There are 5 ways to turn a row about zero (a turn may also mirror it). The second row of each pair is the first, turned, with some noise. The first 45 pairs use one turn. New pairs use 3 turns, one after the other, and a turn may come again.
In the rows, 128 means zero.
Known pairs, each followed by its turns in order:
[131 114 117 153 125 176 102 124]
[ 89 123 142 124 124 116 157 158]
tifun

[170 123 133 130 160 122 143 131]
[108 103 110 114 120 109 115  94]
gogu

[124 117 123 138  48 117 192 129]
[152 134  70 174  82 175 136 136]
tifun

[145 134 138 150 137 119 101 158]
[112 151 107 130 109 129 124  95]
Ludoz

[124 116 137 135 138 198  85 133]
[ 84 144 174 123 126 111 162 163]
tifun

[ 77  68 116 102 128 144 115 122]
[141 145 144 135 183 164  87 152]
Ludoz

[145 168 109 131 102 131 144  99]
[148 105  83 142 136 134 123 103]
kab

[184 139 131  63  72 192  81  91]
[170 141 135 128 133  28 180  69]
Difa

[ 95 122 124 124 125 111 152 205]
[ 85 139 143 133  68  92 138 147]
kab

[128 104 132 139 194  96 165 149]
[126  80 106  89 145  73 113 125]
gogu

[128 123 127 148 133 116  74 176]
[128 157 165 144 118 107 180 116]
kab

[136 152 151 151 121 128 123 170]
[114 137 109 136  81 122 112 117]
Ludoz

[122 122 160 108 128 110 181 103]
[173 132 118 179 144 129 105 128]
tifun

[137  79  98 130 163 122 208 128]
[ 70 105  78 109  86 165 112 100]
Difa

[138  86 101 107 120 125 196 124]
[ 90 126  67 121 106 152 138  86]
Difa

[123 134 128 160  68 126 119 180]
[ 86 142 100 165  88 124 105 160]
Ludoz

[ 66 123 122 128 127 136 151 127]
[144 102 160 162 124 155 149 111]
tifun

[101 147 123  56 120 196 121 106]
[193 151 104 146 110 152  86 185]
kab

[108 121 160 208 106 119  80 105]
[115 175 150 122 144 178 154  55]
kab

[139 116 128 130 128 171 128  73]
[113 127 119 154 164 115 158 166]
tifun

[142 134 150 154 138  90 106 138]
[129 155  89 124 113 127 149 107]
Ludoz

[140  98 170 112 166 117 155 133]
[ 99 138 142  77  92 153 131 120]
Difa

[106 107 115 144 183 108 141 127]
[106 121 129 123  95 160  80 141]
Difa

[190 130  99 208 119  97 149 120]
[113  66 129 107 144 122 161  51]
kab

[125 131 128 133 132 138  95 155]
[130 133 138 128 135 103 119 160]
Difa

[130 149 122 159 144 109 105 155]
[130 160 110 125 155 100 112 120]
gogu

[104 127 134 116 138 129 111 152]
[138 137 150 121 154 114 141 134]
gogu

[126 133 129 121 162 109 128 148]
[124 130 131 122  98 141 121 155]
Difa

[127  71 145 132 125 132 128 141]
[126 115 148 139 116 149 105 165]
tifun

[ 51 166 129 135 109 178 142 132]
[191 132  94 115 184 147  88 127]
Difa

[103 107 123 143 112 129 165 149]
[120 138 127 111 123 119 101 175]
Ludoz

[147 188 132 131 125 137 141 125]
[131  95 100 170 127 148 140 123]
kab

[140 101  76 118 118 157 186  69]
[123  93 128  81  61 178 112 150]
gogu

[ 99 144 104 130 114 130 183 122]
[156 124 112 108  89 121 144 164]
gogu

[139 130 118 136 138 103 115 140]
[117 155 124 128 126 120 144 115]
Ludoz

[162 112  56 200 140 160 146 184]
[ 47 138 120 123 135  43  81 117]
Ludoz

[119 163  78  96 103 208  66 138]
[111 213 169  98 130 184 169 104]
gogu

[117 143 150 177 132  48 161 136]
[150 182  83  96  93  96 164 155]
Ludoz

[146 131 148 123 104 157 143 112]
[128 158 110 154 126 117 141 152]
tifun

[131 105 149 161 119 171  48 208]
[103 160 154 100 182  55 108 197]
Difa

[145 208 153 175 132  75  77 113]
[ 98 137  96 184 175 154 201  83]
kab

[207 159 150 125 125 124 144 141]
[118 172  76 124 113  81  95 126]
tifun

[ 85  89 141 128 171 124 162 131]
[154  73 136  91 156 113 125 150]
gogu

[163 116 208 119 115 139 125 121]
[119 125 174 176 162 146  86 123]
kab

[124 125 134 116 125 133 134  69]
[112 105 118 136 121 169 133 151]
gogu

New pairs, each followed by its turns in order:
[ 78 130 128  97 157 103 129 152]
[ 97 150 103 147 102  93 148 160]
Ludoz tifun gogu

[ 71 179 138  79 136 132 110 128]
[107 164 123  70 126 134 144 189]
Difa Difa Ludoz

[148 122 136 113  84 134 152 208]
[ 92 134 107 161 135  60  94 145]
Difa gogu kab

[129  87 135 121 173 132 151 121]
[164 116 166 109 103 139 116 149]
Ludoz tifun Difa

[127 143 135  91 119 146 199 144]
[113 153 161 115  98 145  69 152]
gogu Ludoz Ludoz

[174 120 143 120 153 158 208 208]
[114 107  77 101 131 210  71  78]
gogu Difa kab

[147 115 122 125 208 127  85 124]
[ 83 103 127  97  73 136 147  84]
Ludoz Ludoz Difa

[112  48  95 104 164 118 124 138]
[ 93 128  60 130  99  72 126 120]
Difa Ludoz Ludoz

[ 74 127 135  86 149 142 128 120]
[120 118  69 132 119 115 138 164]
Difa tifun kab

[144 171 105 121 141  92 139 133]
[110  87 136 162 129  98 147 121]
Ludoz tifun Difa

[108 144  76 110 148 105 130 105]
[157 123 154 111 176 111 151 144]
gogu Ludoz Difa

[146 124 128 136 128 140 129  78]
[125 106 162  96 128 111 129 142]
gogu Ludoz tifun

[122 133 116 154  96 105 169  87]
[161 156 101 160 129 108  93 147]
gogu Ludoz Ludoz

[127 128 113  93 121  99 117 116]
[109 129 130 108 110  93 126 104]
Difa Ludoz kab

[110 132 132 136  85  89 124  91]
[160 106 109 165  96 154 134 144]
gogu kab gogu

[145 147 113 117 127 147 119 123]
[100 135 116 118 123 128 135 144]
tifun Difa tifun

[ 80 141 118 151 142 148 151 130]
[106 156 127 141 128 156  85 141]
gogu Ludoz kab

[156 119 198 124 183 150 105 129]
[171  76 129 176  86 108 109 155]
Difa gogu tifun

[140 142 122 111 106 171 133 100]
[115 104 132 159 155 131 166 127]
Ludoz kab gogu

[153 125 129  95 111 153 148 115]
[ 93 148 131 125 136 134  87 120]
gogu Ludoz Ludoz

[208 207 137 117 129 133 125 120]
[ 60 155 171 135 181 168 136 161]
Ludoz kab gogu

[119 161  96 191 134 143 139 149]
[103 116  94 107 121 108 134 189]
Ludoz kab gogu

[120 205 113  95 152 116 138 126]
[ 96 112 128 163 115  60 117 114]
gogu gogu kab

[110 172 117 104 161 122 146 103]
[139 107 154 125 163 109  98  92]
gogu tifun Difa

[127 145 127 142 115 132 123 143]
[109 122 119 136 113 127 120 138]
tifun gogu Ludoz

[152 114 138 124 134  93 107 131]
[123 119 157 129 146 105  98 137]
gogu tifun kab

[120 128  90 175 133 126 108  74]
[102 153  94 139 121 167  86 164]
gogu tifun kab

[ 96  51 156 135  76  96 160 128]
[145 112  30  94  90 129 132 130]
Difa gogu Difa

[124 128 145 123  96 130 122 129]
[133 112 119 138 148 126 116 111]
kab Difa gogu

[166 128 128 106 113 165 128 138]
[ 79 130 151 106 130 112 123 128]
Ludoz Ludoz tifun

[140 160  98  56 121 182 133  68]
[ 91 120 179 113 141 130  48 181]
tifun kab Ludoz

[ 48 157 111 139 151 151 131  48]
[124 125 172 106 132  25 163 156]
Difa tifun gogu

[138 200 178  98  95 156 168 120]
[134 104 168 137  67 166 116 198]
Difa Difa gogu

[115  86 132 192 120 124 122 119]
[ 95 123 162 151 154 101  85 113]
Difa gogu tifun

[142 110 122 123 164  99  48 128]
[116 188 143 167 140  81 161 161]
tifun Ludoz tifun

[138 143  95  79 131 125 118 141]
[101  99 138 150 137 110 140  90]
Ludoz tifun kab

[122 140 157  68  99 113 208 111]
[115 106  52 127 112  91 117 196]
Ludoz Difa kab

[132  51 110 164 154 171  97 120]
[172  83 162 143 114 128 149 199]
kab tifun Difa

[148 148 132 110 139 156 113 161]
[108  98 104 129 142  93 110 125]
gogu tifun tifun

[207  89  88 142 122 143 156 187]
[133 181 139 227 134 141 124 160]
tifun tifun tifun

[137 131 118 116  79 114 137 159]
[134 111 117 121 119 134 158  79]
gogu gogu kab

[117  95 133 128  95 116 115  85]
[151 102 125 132 174 159 138 139]
gogu gogu kab

[180 164  89 208 107 122  96 107]
[121 189 166  97  57  91 164 111]
Ludoz Ludoz Ludoz

[132 125 166 116 118  48 169 123]
[ 95 134  98  54 129 176 113 134]
tifun Ludoz kab

[122 121 123 148 133 129 183 121]
[118 116  95 152  85 118 129 114]
Ludoz Difa kab

[186 197 136 178 135 153 191 143]
[177  96  93  43  89 138 132 164]
gogu tifun kab

[159 120 129 132 107 119 132 105]
[102 105 108 104 123 130 131 131]
kab Ludoz gogu

[ 68 152 147 129 162 100 145 136]
[ 97  77 143 125 134 140 160 175]
tifun gogu tifun

[170 110 111 145 131 100 144 148]
[139 122 148 115 156 130 103 172]
gogu gogu Difa

[117 203 168 134 124 132 170  82]
[173  88 118 176 135 100  62 134]
kab kab kab

[134 129 118 116 129 106 119 134]
[130 128 115 121 134 107 120 119]
gogu gogu gogu

[146 135 137 124 162 126 145 131]
[114 134 142 109 139 156 145 124]
tifun tifun Ludoz

[107 112 162 163 131 149 122  88]
[127 138 131 117 180  99 133  92]
tifun gogu kab

[121 138 132  72  80 175 132 113]
[ 88 186 104 135 141  82 129 136]
gogu Ludoz Difa

[115 124 208 163 170 123  87  96]
[181 167  98  48 157 138 123 144]
Ludoz Ludoz Ludoz

[ 96 125 199 129 143  97 127 140]
[ 64 116 127 140 128 131  77 147]
tifun Difa kab

[140 127 125 145 149  83 100  82]
[150 129 177  86 122  98 137 109]
kab kab gogu

[189 110 121 103 147 139 135 146]
[ 97 146 101 141  90 121 128  86]
tifun Difa Ludoz

[125  96 130 120 148 112 127  88]
[148 156 121 137 148  98 140 149]
kab Ludoz tifun

